The groups are shells around one centre, one inside the other: the same stretched ball of 6 dimensions in 8 sizes.
(in the rows, 128 means zero)
Some rows, each with its group after it:
[108 107 133 144  78  99  74 117 116 114 177]	(2)
[133 190 129 110 203 105 112 100 119  98 138]	(3)
[108 127 127 111 106  66 153 125  95  53 134]	(6)
[ 94 150 151 121 155  66 157 146 156  39 105]	(5)
[111 178 125 114 168  95 126 123 128  76 119]	(5)
[107 152 136 143 106  67 130 122 153  85 129]	(2)
[127 163 156 101 212  87 127 119 128  64 141]	(6)
[122 157 117 111 152  91 137 104  88  80 133]	(7)
[122 140 129 122 116  74 129 107 106  85 150]	(0)
[100 139 138 146 114 107  71 129 151 111 154]	(4)
[ 89 126 149 155 143 120  74 133 156 105 142]	(2)
[112 138 155 139 164 101  93 118 146  98 152]	(5)
[ 70 114 130 156  85  94 121 146 143  74 113]	(0)
[ 84 115 120 138  82 101 105 137 113  83 135]	(1)
[ 78 131 141 134 172  86 177 138 129  34  81]	(3)
[108 131 116 155  83  83 127 100 114 106 136]	(6)
[ 84 108 149 151  91  90  94 145 156  84 144]	(2)
[ 72 116 155 159 131  93 121 149 169  67 111]	(7)
[127 138 153 111 161  50 173 110 114  47 135]	(3)
[ 73 115 118 157 111 129  97 131 117  97 120]	(4)
[125 182 152 118 190  75 131 118 157  75 129]	(2)
[ 87 163 126 138 137  97 123 138 151  77 104]	(5)
[127 161 141 113 159  74 133 112 125  76 142]	(1)
[ 88 112 134 132 119  96 123 136 113  66 130]	(0)
[ 83 109 138 144  88 107  75 146 139  92 151]	(5)
[ 88 124 111 154  88 109 108 119 111 102 127]	(0)
[126 155 139 108 154  82 117 116 117  79 152]	(0)
[ 79 144 128 125 142 107 119 150 132  62 108]	(4)
[ 70 125 149 154 149 126  78 153 166  87 123]	(6)
[ 94 156 113 131 132 119  96 128 120  97 125]	(0)
[ 96 143 127 110 131  80 148 138 113  48 116]	(2)
[102 147 122 141 148 113 111 111 117  99 126]	(1)
[ 98 133 126 125  95  80 124 134 119  71 134]	(0)
[106 123 156 158 120  80 108 117 159  98 147]	(6)
[ 99 146 143 120 142  84 121 141 142  63 130]	(1)
[ 78 122 139 157  96  60 172 137 152  51  92]	(7)
[120 129 125 116  88  82 100 117 101  92 170]	(7)
[117 140 144 127 110  55 141 121 137  70 142]	(4)
[ 78 116 144 173  98  74 147 132 163  73 104]	(3)
[112 192 140 123 201  72 170 118 154  57  90]	(3)
[ 70 118 117 154  94 135  68 143 128 106 133]	(4)
[118 178 146 127 182  92 112 118 156  90 131]	(5)
[ 95 116 153 134 159 122  72 136 134  91 155]	(3)
[ 83 110 144 148 112  99 104 140 141  79 134]	(1)
[ 79 146 157 138 185  87 152 150 168  43  88]	(7)
[ 84 120 135 122 137 120  88 148 117  74 139]	(7)
[109 135 107 129  83 122  56 117  98 126 172]	(6)
[ 87 139 142 150 134 115  77 139 161 101 135]	(4)
[ 97 140 125 111 135  98 122 137 107  63 128]	(5)
[ 76  94 121 161  75 128  70 132 115 111 147]	(2)
[ 74 102 125 171  52  96 103 135 141  98 129]	(7)
[ 80 142 109 136 128 129  99 135 112  90 115]	(4)
[113 168 134 126 176  88 143 113 130  76 115]	(1)
[ 89 106 124 169  64  86 123 115 125  99 131]	(6)
[125 167 138 104 196 124  70 117 117 102 163]	(3)
[115 162 122 117 153  99 119 114 110  86 133]	(1)

New rows. What belongs after each?
[ 83 117 147 137 129  79 147 142 138  49 112]	(0)
[128 150 148 115 165  91  99 113 126  91 163]	(4)
[101 119 141 149  80  87  84 129 148 104 161]	(2)
[ 78 132 113 136 105 114 105 141 118  81 118]	(0)
[109 166 130 111 171  81 157 123 117  55 109]	(4)
[100 148 116 108 133  79 163 128  95  47 107]	(3)
[ 70 113 127 156 106 133  70 145 135 101 133]	(4)
[126 144 129 123 129  78 130 100 103  89 149]	(4)
[ 92 158 108 144 140 128  98 118 119 108 116]	(2)
[119 143 132 132 131 110  72 110 122 118 168]	(0)
[ 99 122 156 150 140 117  58 130 155 112 164]	(3)
[ 73 119 105 159  77 125  90 132 116 105 123]	(5)
[ 76 115 124 137 115 121  94 144 116  81 128]	(0)
[ 79  85 144 161  60  76 122 139 138  74 137]	(3)
[ 97 142 153 120 154  57 175 140 144  31 104]	(5)
[ 90 142 128 134 159 147  53 135 129 111 145]	(2)
[111 135 151 121 169  83 135 121 124  64 134]	(4)
[ 85 142 160 122 184  89 136 154 158  41 108]	(6)
[116 133 125 135  92  97  81 112 116 115 169]	(4)
[118 173 127 115 139  80 123 120 131  82 134]	(2)
[137 157 130 107 146  70 140  99  99  80 150]	(7)
[107 151 118 121 143  72 182 110  96  53 100]	(3)
[102 160 142 119 153  76 139 138 148  58 116]	(0)
[ 82 157 133 152 158 100 136 133 158  75  90]	(5)
[ 69 145 115 150 142 157  57 144 138 112 119]	(3)
[ 81 110 129 148  90  85 137 134 122  68 117]	(1)
[124 157 150 131 161  79 119 110 144  90 145]	(0)
[ 97 150 167 137 171  63 154 139 178  49 107]	(7)
[ 98 164 120 121 139  84 147 130 125  63 104]	(5)
[118 152 162 106 194  71 144 129 139  48 132]	(7)
[100 179 147 135 206  77 176 124 162  52  79]	(3)
[116 131 140 156  90  66 124 104 143 102 147]	(3)
[ 93 160 132 134 140  55 194 129 143  40  79]	(6)
[ 66 136 135 168 110 106 106 149 175  86 102]	(3)
[ 95 137 105 120 137 138  86 123  80  97 138]	(3)
[100 159 114 117 158 110 126 123 103  76 115]	(5)
[144 180 144 109 168  77 106 103 135  98 163]	(3)
[ 92 110 135 153  89 113  66 129 134 113 161]	(4)
[128 187 137 108 203 103 105 112 132  91 139]	(7)
[108 103 132 126  93  81 122 118  92  76 156]	(6)
[114 114 117 134 104 109  95 101  79 110 164]	(3)
[104 151 125 143 117  78 141 114 132  84 118]	(0)
[121 148 141 132 159 103  93 107 128 106 155]	(0)
[100 115 120 138  81 100  96 121 104  99 153]	(1)
[116 155 150 114 204 123  74 124 131  95 156]	(3)
[ 69 152 111 148 119 116 117 144 140  80  91]	(6)
[ 86 132 119 154 107 135  57 129 132 123 145]	(4)
[ 82 146 139 140 154  66 193 135 145  34  73]	(7)
[ 82 116 123 133 130 116 115 133 102  73 122]	(5)
[ 83 138 127 150 104  86 135 135 144  75 107]	(1)
[ 76 121 142 141 126 126  64 154 149  91 142]	(7)
[ 66 128 146 142 163  86 171 152 149  30  74]	(3)
[ 84 115 121 160  61  72 146 125 128  78 114]	(7)
[107 159 113 124 166 145  64 114 102 119 147]	(6)
